The rows are grouped in 4 different ways at once. Each group adds its own fixed numbers to the row, and there is some noise. The rows also spread widely along 13 directions, which tell nothing about the answers.
In the rows, 128 means zero.
Known rows, each followed by its group in each grouping:
[120  21 101 154  93 132  63 147  69  54 108 154  66 179 209 154 161  75
 182 197  96 110 103 143  84 141 136 142  89 126]	(3) (3) G q_272
[ 81 104 125 151 153  81  86 163 122  94  82 124 104 186 210 152 161  75
 163 216  69  60 159 168  99 130 116 173 167 145]	(5) (2) V q_337
[111  62 169 107 115  78  82  89  73  95  39 111 102 132 190  25  55  51
 210 131 133  47  99 184 179  90 177 161  85 115]	(1) (2) H q_602
[114 131 149 185 116 146 129 164 122 112 158 194 140 158 121 186 147 183
 175 166 180 162 106  65 108 105 129 157  74 170]	(5) (1) J q_272
[158 110 132 147 131 198 103 153  83 164 153 155 155 125 100 113  74 135
 125  73 138 165  77 115 159 111 142 103 135 110]	(4) (1) K q_323
[ 98  98 110 166 116 111 125 161 103 151 176 148 102 169 177 176 152 166
 112 198 147 178 123  71 114 161 112 146 101 154]	(3) (0) K q_99
[149 129 133 137 143 161  94 136  88 105  97 171 148 180 127 134 125 131
 215 158 105 116 111 127 141  67 128 141  45 113]	(1) (3) V q_99
[ 92  96 132 141 110 102 120 160 121 133 145 125 105 144 178 117 137 128
 125 172 150 145 156 121 132 150 138 150 104 133]	(0) (0) H q_602
[128 136 151 161 132 124 108 172 121 115 140 149 142 135 131 146 102  93
 163 144 135 123 113 134 130  99 132 142 141 135]	(2) (3) J q_323
[116  55 109 156  74 178 102 128 111  82 116 141  87 126 168  87 143 116
 168 106 154 129 136 153  99 115 167 127  76  68]	(0) (3) P q_337
[133 104 121 148  82 143 127 149 114 115 142 145 108 124 153 108 134 107
 174 136 161 139 147 139 115 111 148 116  65  76]	(2) (3) P q_323
[134 105 114 119 160 132  81 158  95 134 116 108 129 157 146 104  90  97
 134 150  73 124 124 147 168 112 128 123 129 113]	(4) (0) G q_602
[ 64 152 184 188 139  78 126 108 123  65 133 137 109 176 164 110 143 186
 207 158 157  80 137  89  96  88 149 216 110 235]	(2) (0) J q_602
[120  86 121 153 102 115 126 147 116 146 100 143 114 126 187 110 147  96
 137 126 144  95 132 143 129 143 152 131 134  99]	(0) (2) J q_323
[118 117 130 154 165 124 114 154 104 124 125 130 130 147 141 166 129 145
 124 138 117 137 161 119 143 131 134 145 146 135]	(0) (1) G q_323
[151 120 125 171 156 136 110 130  65  92 136 152 129 174 133 169 135 145
 171 114  91  98 142 109 102  89 120 138 151 159]	(2) (2) H q_323
[132 163 164 152 127 156 114 165 103 160 107 171 183 118 121 106  78  95
 186 123 148 109  69 152 116  73 128 150 124 120]	(2) (1) K q_337
[112 143 121 155  80 135 125 159 154 163 111 145 119 173 194  64 170  84
 164 145 137  81 119 170 126 119 148 149  98 105]	(3) (3) K q_337
[149 118 118 107 177 192  87 147  48 140  89 155 156 153 127 110 110 132
 176 138  77 127 123 150 167  93 117 114  60  82]	(5) (3) G q_337
[107  94 133 137 142 127  78 132 131 107  65 141 128 173 148 112 106 117
 157 135 111 110 105 149 167 104 153 154  87 118]	(0) (1) H q_337
[122 124 134 136 127 151  98 168  88 126 124 132 154 118 142 100  98 103
 162 144 121 122 132 157 103  85 121 149 115  96]	(0) (0) H q_602
[106  95 125 115 172 149  70 162  79 119 115 130 130 151 157 130 107 119
 143 170  80 134 136 147 140 132 116 137 119 114]	(5) (0) V q_337
[138 139 154 181  98 127 137 150 106 146 167 199 128 178 157 159 170 128
 175 136 169 101  89  89  92 130 138 153 123 209]	(4) (0) P q_337
[100 102 141 167 124 121 115 142 128 107 136 132 126 136 145 122  91 135
 141 134 159 139 117 113 141 102 147 147 110 125]	(3) (2) H q_272
[118 148 129 133 157 133 130 162 111 182 124 128 150 144 135 116 110 149
 118 142 130 154 154 125 169 122 125 132 108  99]	(0) (1) K q_337
[111 107 141 145 123 106  99 156 154 140  97 135 121 167 175 103 141  77
 137 140 128 100 116 163 177 140 156 142 128 127]	(0) (3) K q_323
[164 130 162 132 120 135 116 145  94 154 128 179 151 145 153  97 132  89
 183 108 148  73 110 146 150 122 154 132 105 147]	(4) (0) H q_272
[118  83 108 147 129 110  94 153 122 110  90 130 113 153 174 133 119  86
 143 155  94  99 139 158 129 120 137 127 125  87]	(2) (2) H q_337
[140 139 103 137 134 123 101 186 120 153 109 131 136 190 164 128 136  67
 148 173  65  98 120 168 127 107 110 127 151 112]	(2) (3) V q_337
[164 124 153 122 149 158 118 139  75 139 134 183 156 124 130 134 131 134
 175 106 146 125 158 130 155 125 141 129  72 108]	(0) (0) H q_99
[125  80 130 148 114 123 100 136  86 125 121 154 126 140 154 135  97 128
 155 144 155 137  93 112 138 115 140 141  88 122]	(1) (0) H q_99
[134  85 118 147 107 169 132 106  36 149 117 126 117 130 162  52 117 153
 156  78 153 114  98 123 124  98 149 132 122 127]	(0) (3) G q_602
[133 112 141 151 140 161  99 161 109 111 179 142 113 148 149 126 128 104
 135 101 122 136 151 144 147 150 152 132 159 138]	(3) (3) G q_337
[115 173 103 155 171 102 156 179 113 171 150 108 137 179 152 163 158 155
 112 193 102 137 208 112 138 111  90 138 137 117]	(5) (3) K q_337
[135 134 166 191 134 123 157 116 115 127 161 159 130 129 132 140 127 160
 143  81 201 120 126  88 149 107 162 149 141 169]	(3) (3) J q_99
[116 115 113 183 141 141 142 144  47 133 131 160 147 134 144 184 136 186
 158 163 143 141 109  72  61  85  98 157 121 141]	(0) (2) G q_99
[125 105 137 169 120 135 114 136 105 114 141 159 113 169 144 150 121 127
 155 139 151 140  95 101 132 107 140 143 103 155]	(3) (3) P q_337
[ 99 129 114 165 153 163 118 150  81 127  98 128 156 121 130 139 102 163
 151 147 125 133 132 127  69  64 109 156 123  87]	(0) (1) P q_337
[116 117 128 167 196 145  84 116 126 104 107 134 141 172 122 154 107 162
 128 102  99 119 112 110 163  91 141 144 136 140]	(3) (0) P q_99
[ 96  98 112 177 153 145 106 151 132 105 153 129 116 158 146 152 128 168
 111 128 120 154 136  98 136 131 142 135 139 133]	(3) (2) G q_272

New rows. What belongs after each?
[122 107 135 136 148 148  95 139  99 101 113 135 129 123 127 127  91 123
 167 129 122 138 144 141 137 101 142 127  90  88]	(2) (1) P q_323
[125 130 160 132 137 148 109 164  89 149 116 184 160 119 157 131 135 108
 178 151 144 116 133 148 120 131 132 148  84 112]	(0) (0) K q_337
[ 97 106 138 177 122  93 111 130 110  95 105 117 109 152 166 121 105 107
 165 157 135  98 112 138 108  85 136 165 138 144]	(2) (3) K q_337
[114 100 119 146 139 163  80 147 111 131 104 147 133 155 142 100  93 126
 148 110 101 130  68 132 152 117 143 128 119 120]	(2) (2) G q_337
[102  76 125 161  90  94  99 168 122  86  99 116 102 126 183 139 116  45
 163 200 142 105 116 167  93  95 128 152 138 103]	(5) (3) V q_323
[137  98  95 156 113 145 138 173  85 144 134 166 132 132 160 177 159 141
 154 186 139 153 144  99 105 122 109 112  72  85]	(5) (2) G q_272
[156  83  86 137 128 158 116 143  62 119 123 125 111 136 143 128 125 131
 149 140 109 146 160 129 133  97 116 104  86  55]	(5) (3) J q_99
[104 130 135 141 139  93 105 128 160 141  91 112 111 200 165  67 125 125
 141 123 102  83 117 133 200 119 160 144 120 153]	(4) (2) J q_323
[ 99 104 140 148 132 125 103 126  84  98 111 124 113 135 161 100 106 137
 181 150 128 113 141 143 108 100 135 164  98 112]	(2) (1) K q_99
[ 92  52 116 162 116 136 104 136  87 128 163 109  94 141 157 115  77 152
  96 126 142 173  79  88 129 139 140 127 168 146]	(4) (2) V q_99
[103 170 170 166 107  80 156 160 118 147 157 140 128 138 153 113 108 128
 169 163 181 116 128 111 109 106 132 175 134 176]	(2) (1) J q_337
[123  82 165 136 155 145  82 142 118 114 102 179 136 126 151 145 116  95
 155 119 136 124 114 147 185 159 168 120  96 115]	(2) (3) K q_323
[134 155 157 175 132 171 113 157 106  77 187 162 153 136  92 146 121 176
 196 122 160 156 141  96  98  65 130 161  88 158]	(0) (0) G q_272
[107 142 135 209 110 185 139 151 151 103 137 167 160 133 129 124 158 164
 170  92 172  96 122 124  68  70 154 154 121 122]	(4) (3) H q_272
[124 151  92 165 117 187 119 166 105 135 174 118 129 184 124 100 130 160
 147 120 104 151 143 122  92  78 115 134 128 109]	(1) (3) P q_337
[118 141 133 155 119 102 112 167 141 147 124 146 136 176 143 141 122 120
 151 182 137 141 105 111 149 100 120 154  87 144]	(0) (0) K q_337
[114  95 108 160 136 106 114 113 100 140  89 118 116 168 165 115 110 137
 134 146 125 111  88 106 143  89 134 141 104 135]	(3) (0) P q_602
[103  99  82 136  88 185 106 202 172 175 115 181 136 160 174 135 181 121
 130 189 133 170 103 138 140 162 132 104  37  47]	(5) (3) V q_99
[135 109 118 137 131 150 111 158 103 154 126 144 133 154 141 126 115 117
 136 145 130 151 115 131 171 117 127 114  92  99]	(5) (3) K q_337
[126  95 169 166  93 100 120 126  85 102 119 183 109 143 187 134 165  95
 200 142 179  63 116 133 100 129 150 171 110 189]	(5) (0) H q_323
[100  79 116 145 130 180  55 170 150 107  64 177 134 159 173 124 141  79
 159 151  88 107  81 175 131 134 152 134  82  72]	(3) (3) J q_337
[107 162 156 126 109 113 142 148 122 176 107 150 146 147 160  73 117 121
 195 171 175 113 116 137 155  98 142 156  36 109]	(1) (3) P q_99
[103  83  80 173 177  97 125 123 127 145  51 111 133 165 153 181 123 170
  84 161 116 129 117  98 174  90 122 126 117  96]	(5) (3) H q_99
[ 79  81 120 132  96 198  79 193  92 147 183 165 103 156 190  90 155 134
 133 147 114 166  94 138  88 207 132 138 123 129]	(2) (3) J q_99
[138 119 117 172 113 134 105 144 113  87 138 103 111 160 140 116 119  97
 163 128 116 105 137 154 112  62 125 146 166 127]	(5) (3) V q_99
[166 131 145 212 107  64 161 124 130 118 106 190 142 156 138 222 161 127
 181 153 201  95  98  69 128  68 138 159  95 185]	(0) (0) G q_99
[104  68 119 162 129 163  89 150 117 118 139 128 120 106 136 128  59 125
 103 106 147 183  82 114 155 125 151 120 134  92]	(3) (2) G q_337
[105 108 103 199  95 167 113 119 107  98 144 115 100 184 146  88 119 167
 153 104 138 128  71 103  85  60 136 160 147 164]	(3) (3) V q_337
[113 172 145 131 114 157 120 179 108 168 160 118 150 144 128  57  85 110
 156 133 142 148 111 151 129  86 121 148 121 118]	(0) (3) P q_337
[ 83  74 116 156 132 147 104 132 138 138 110 116 115 136 157  95  94 139
 100 118 150 157  88 121 170 128 162 124 106  95]	(3) (3) P q_602
[118 104 114 159 164 140 109 157 118 106 105 133 150 117 136 178 102 124
 141 155 110 132 160 134 118  92 125 128 133  58]	(1) (2) V q_99
[ 85 125 111 136 154 118 116 183 122 160 148 106 127 145 161 129 124 147
  99 187 110 160 164 117 142 144 110 139 128 110]	(5) (0) J q_602
[105 146 165 149 121 139 120 168  99 131 189 166 125 166 141 128 125 154
 165 147 158 152 143 107 118 143 137 168 112 177]	(1) (1) H q_337
[172 174 164 166 119  92 194  81  62 184 150 143 126 178 143  70 133 167
 178  78 194  81 111  76 186  74 156 147 110 222]	(3) (3) G q_602
[114  96 143 174 120 113 108 133 135 100 125 131 118 155 122 143  90 140
 139 135 161 161  91  91 157  86 151 150 119 159]	(0) (1) V q_602
[ 67 109 167 189 125  73 108 104 132  84 100 105 110 146 152 106  63 136
 165 149 174 113  78 105 146  63 152 189 120 174]	(3) (2) K q_323
[132 140  90 160 111 153 120 150 173 161  79 137 153 147 168  92 157 106
 146 121 115  79 127 169 131  90 143 125 103  54]	(3) (0) V q_99
[102 129 128 212  61 132 165 165 193 135 146 176 129 119 159 151 173 138
 147 133 216 127 118  97  94 124 165 139  98 117]	(4) (2) G q_323
[ 93 158  99 202 110 127 174 157 180 202 136 120 158 105 145 113 123 181
  81 101 193 143 112  96 125 104 143 131 144 102]	(2) (0) G q_337
[151 135  75 185 113 116 177 146  99 203 130 138 148 142 153 160 145 164
 104 139 158 128 118  83 108  88 107 121 120  98]	(3) (0) H q_99
[164  98  96 204  86 120 141 147 112 133 161 154 109 169 127 198 141 143
 120 130 169 163  86  67 125  96 124 125 147 165]	(5) (1) G q_99
[172 176 136 164 154  76 163 147 148 173 152 127 150 151 128 160 127 105
 118 126 144 113 184 112 196  96 134 120 143 125]	(3) (0) K q_602
[136 113 137 181 122 101 120 134 144 111 101 157 125 169 152 161 137 100
 153 133 152  98 105 121 158  96 155 143 110 148]	(3) (3) H q_323
[125  79 127 154 134 156  84 129  97 118 122 133 113 178 133 100  96 141
 127  91 120 144  69 114 169 113 152 133 139 156]	(0) (3) J q_337
[ 96 169 153 157 138 133 112 182 127 156 137 131 176 135 121 110  76 117
 150 158 142 138  80 126 111  69 111 170 138 147]	(0) (0) P q_602
[130 104  97 111 171 131  90 145 120 153  68 103 131 177 157  97 103  98
 122 141  62 109 140 166 204 110 140 107 117  66]	(1) (3) V q_337
[104 112 136 125 141 116 103 116 108  88 109  88  90 164 173  48 128 119
 176 132 104  83 180 167 167 113 162 149  94 121]	(4) (3) G q_323
[146 107 135 132 138 165  87 145  98 139 104 151 156 128 138  92  88  89
 155 102 119 111  93 158 159 100 146 125 107  94]	(3) (0) H q_602
[104 101 153 132 190  96  82 163  86 106 117 119 128 151 158 165  97  82
 137 190  86 116 148 148 147 130 119 148 159 139]	(4) (3) K q_323
[115  79 132 173 130 151 120 125  87  98 151 108 112 109 147 102  98 142
 129  84 160 123 132 124 119 110 160 130 167 125]	(4) (3) G q_272
[ 99  94 135 149 109 129  89 147 121 109 105 157 107 184 164 108 137 138
 174 168 132 123  83 119 139 121 141 159  76 157]	(5) (1) J q_272
[ 69  90 129 179 126 101  98 141 116  91  98 124 117 148 182 141 122 129
 158 190 134 107 117 122  85  98 132 179 123 134]	(1) (0) K q_602
[105 165 134 173 122 170 117 185 155 137 200 157 145 145 133 134 142 154
 138 135 151 166 129 113 112 130 132 153 118 138]	(3) (0) G q_99
[118  72 143 164 114  98 124 127  84  86  93 151 107 109 177 162 141 109
 175 157 169 103 151 130 102 120 153 156 105 121]	(0) (1) G q_323
[ 94 119  69 159 165 126 121 143 144 163  82 109 124 214 159 135 161 179
  96 161  80 121 124 103 157 112 124 120 106 112]	(4) (3) P q_323
[ 78  82 203 161 178 194  67 135 103  39 179 180 127 118 115 149 105 184
 169  92 159 162 135 105 129 163 180 164 121 183]	(4) (1) G q_272
[ 99 119  96 185 160  82 159 148 107 159 102 109 132 152 157 188 130 168
  93 188 138 143 151  85 123  91 104 142 136 114]	(0) (3) K q_337
[126  72 119 150 108 167  73 152 101 111 135 140 113 141 138 123  83 102
 138 125 127 162  70 130 135 115 143 126 129 116]	(3) (1) V q_323
[ 89  89 140 130 129 114  80 179 129 108 130 125 116 150 163 125 100  83
 133 180 121 149 122 155 150 140 135 154 120 117]	(0) (3) H q_99
[126  79 121 164 128 128 110 159 138 147 122 146 128 155 130 160  98 121
  87 118 153 170  83 105 186 130 150 116 132 126]	(0) (3) H q_337
[ 95 111 102 170 142 155 126 173  92 109 155 109 119 126 168 146 147 135
 121 156 113 128 193 146  59 115 109 142 186  98]	(5) (3) V q_337
[123  51 116 205  76 150  85 131 131  37  96 171 108 132 166 162 164 108
 189 125 158  96  97 133  60  87 162 153 101 120]	(0) (0) G q_272
[126 137 104 155 168 131 126 154 142 106 130 138 128 175 136 185 168 169
 147 173 103 148 214 111 156 112 130 129  66  80]	(1) (3) G q_99
[121  96 132 133 143 113 102 132 103  93 123 124 107 160 157 125 130 126
 166 170 109 116 168 125 145 114 143 136  86 126]	(4) (0) V q_602
[126 170 138 174 142 109 140 157 137 154 137 134 163 158 115 146 107 146
 144 155 152 134 104  92 146  59 115 148 133 165]	(5) (0) V q_602
[120 104 129 179 146 135 109 102  91 126  91 127 127 169 147 107  97 143
 140  96 132  99  71 116 148  74 144 148 145 153]	(3) (3) K q_337
[123 137 100 169 165 143 129 140 114 136 111 137 136 184 151 158 176 163
 138 133  98 102 175 118 121 107 128 131 126 114]	(1) (3) P q_323
[147 123 123 167 145  71 193  61  59 115 111  95 104 111 162  96 140 204
 167  96 172  68 233  95 129  69 151 134  98 112]	(2) (0) J q_272
[113 105 150 145 134 129 107 168 120 153 155 161 129 173 135 146 112 140
 114 137 149 175  96  94 173 157 144 142 126 177]	(0) (1) H q_602
[129 126 132 137 163 129 120 148 116 156  98 145 141 167 159 119 140 111
 131 122 106  83 142 152 166 131 146 127 132 119]	(4) (3) H q_337
[159 153 104 153 124 101 168 119  99 185  84 105 142 141 159  76 128 122
 148 109 136  69 161 141 151  69 145 129 130  91]	(1) (1) G q_602
[117 177 171 196 125 158 152 174 126 106 218 135 161 110  96 137 108 158
 158 107 196 155 156 107  79  64 129 164 177 162]	(0) (3) V q_272
[ 97 118 113 171 124 121 126 159 136 111 118 109 126 141 141 128 108 132
 142 176 135 139 128 113 114  75 127 142 105  98]	(4) (3) J q_602
[ 83  59 113 124  94 143 108 192  77 197 157 131 108 127 204  89 117 106
  95 180 154 176  82 133 128 195 121 120 129 110]	(5) (3) K q_272
[145 106  83 171 103 165  86 191 212 144  69 169 154 153 139 157 140  64
 122 134 101 117  80 165 144 107 148 105 117  40]	(4) (1) J q_99
[109 103 148 149 137 149  95 136 117  99 119 137 124 126 122 116  82 137
 156 118 154 151 115 130 168 100 155 146  94 120]	(5) (1) G q_337
[ 99  76 121 180 118 146  93 143 130  84 142 136  97 165 148 147 123 138
 130 141 137 153 111 109 122 120 150 139 119 137]	(4) (3) K q_337
[126 130 125 161 156  95 123 144 160 118 114 120 122 176 137 161 144 121
 121 138 122 122 171 126 181 108 147 129 126 124]	(0) (3) P q_323
[118  80 159 159 111 144  72 127  88  98 119 156 112 168 144 104  93 107
 175 112 140 119  36 123 146 107 154 161 138 202]	(5) (1) G q_602
[127 123 139 158 150 154 129 146  90 126 146 140 142 111 123 140 101 155
 145 118 153 146 143 113 125 107 137 136 122 110]	(4) (1) G q_99
[ 98 113 109 165 144  90 110 133 161  89  71 108 107 176 159 145 139 122
 143 164 110  99 172 145 135  89 143 156 113 102]	(0) (1) P q_337
[126 129 138 154 125 121 107 146  98 151  81 193 147 221 158 138 156 136
 194 178 117  79  49 102 123 101 126 162  75 195]	(4) (1) H q_272
[ 61 150 131 158 125 176  89 183 175 105  98 151 160 134 167  88 151 118
 176 159 114  81 142 185  69 104 142 173  94  79]	(4) (0) H q_337
[161 143 115 192 123  93 168 146 179 136 108 144 141 159 135 179 158 109
 139 142 156 100 155 110 157  71 151 114 122 108]	(4) (3) V q_602
[ 66  70 126  73 149 155  59 165  78 159 134 106  90 158 209  31 105 105
 119 166  79 153 120 179 182 211 141 138 101 104]	(3) (3) G q_99
[115  70 122 128 166 116  67 129  84  74  60 117 109 160 176 133 128  85
 172 174  70  89 163 179 136 105 130 150 106  83]	(0) (3) K q_99
[ 97 122 136 218 130  60 134 138 140  98 141 120 105 194 161 190 135 131
 130 171 154 105 100  81  98  81 125 177 185 215]	(3) (3) P q_272
[151  83  87 144 142 168  65 180  95 142  93 151 157 143 147 153 102  74
 135 151  77 127  61 150 127 100 115 111 127  78]	(3) (0) G q_272
[110 140 130 136 183 102 132 161  92 189  58 132 177 127 161 140 108 111
 133 178 121 101 112 143 153  99 112 147 121  97]	(0) (3) G q_99
[127 123 114 182 131 134 141 142  96 146 151 131 124 181 141 140 145 160
 121 116 136 135 117  89 116  99 127 140 165 168]	(0) (3) P q_602
[ 52  91 119 193 126 200  88 151 141  61 138 135 116 113 165 111 148 168
 144 102 134 123 153 148  57 126 152 163 151  99]	(5) (2) G q_337
[123  92 134 152 149 118 115 138 103 114 126 138 117 155 151 148 124 136
 142 149 128 122 143 113 139 125 146 134 128 139]	(4) (1) V q_272
[105 120 122 155 145 134 117 157 113 132 132 111 133 144 153 112 113 133
 132 138 127 126 140 134 133 111 139 140 141 115]	(1) (3) G q_272
[121  86 140 178 102 129 108 175 148 111 150 165 121 132 160 170 144  82
 130 133 166 139 109 132 125 148 155 144 158 139]	(0) (3) G q_99
[ 84 128 101 147 127  82 122 203 153 167 131 119 127 175 162 169 126 122
 104 246 126 186 116 104 153 130 103 147  91 118]	(0) (3) G q_99
[129 153  91 161 150 119 140 182 121 161 113 131 157 153 158 161 147 122
 139 188  96 114 157 128 112  91 100 129 115  78]	(3) (2) G q_272
[131 149 125 201 109  94 156 143 161 166 130 141 139 163 144 138 127 135
 128 113 169 107  97  93 143  91 145 146 161 150]	(1) (2) J q_99
[134 117 157 157 114 131  96 125 154 112 115 158 131 154 130 104  95 115
 170  97 154 119  77 125 179  96 171 135  95 153]	(2) (0) V q_337
[143 128 136  88 198 162  85 164  51 162 133 145 156 132 137 124  86 109
 146 146  79 141 147 154 166 135 110 119 100  82]	(3) (0) P q_99
[127  87 142 155 110  95  91 121 113  77 102 118  83 167 193  98 137  57
 178 137 116  64 139 177 137 108 158 156 134 133]	(3) (3) K q_323
[ 86 127 176 181 155 113 148 125  92 104 150 137 126 113 145 142 117 172
 154 130 195 126 155  99 125 112 147 171 135 177]	(5) (3) G q_337
[115  95 109 154 123 152  95 156  96 115 121 143 113 170 172 130 143  99
 156 161 101 117 109 139  97 111 124 141 120 117]	(3) (3) P q_602
[111 161 136 163 124 141 131 133 100  97 174 116 104 189 142  90 136 170
 183 144 129 126 164 112 109  75 126 168 107 167]	(3) (3) V q_337
[103 131 128 164 121 139 128 193 119 152 154 157 144 112 168 161 137 106
 134 176 152 141 136 136  85 142 119 152 140 102]	(3) (1) G q_99
[184 111 121 165 142 141 138 100  71 133  71 142 160 132 111 127  97 141
 171  91 152 106 107 112 160  28 135 112  81  84]	(0) (3) K q_272
[ 81 143 179 155 155 132 106 136 109 135  86 172 162 140 191  91 157 119
 184 112 141  27 123 167  96 135 158 190 154 171]	(1) (0) H q_323
[120  78 114 145 104 134 100 164 133 129 108 156 112 140 172 133 128  91
 139 160 132 140 116 138 145 143 151 126  88  81]	(3) (1) J q_602
[101 100 143 146 133  96  98 151 131 102 125 166 111 181 174 157 157 135
 166 184 126 118 139 115 139 151 142 152  71 161]	(2) (0) H q_272
[109 113 173 162 110 159  98 167 115 127 155 213 133 156 175 144 164 104
 170 124 157 103  92 138  96 174 156 170 138 182]	(3) (1) H q_99
[111 103 120 143 117 107 116 158 119 130 123 124 117 148 154 136 116 123
 132 169 139 150 145 128 138 120 130 148 103 105]	(0) (1) H q_99
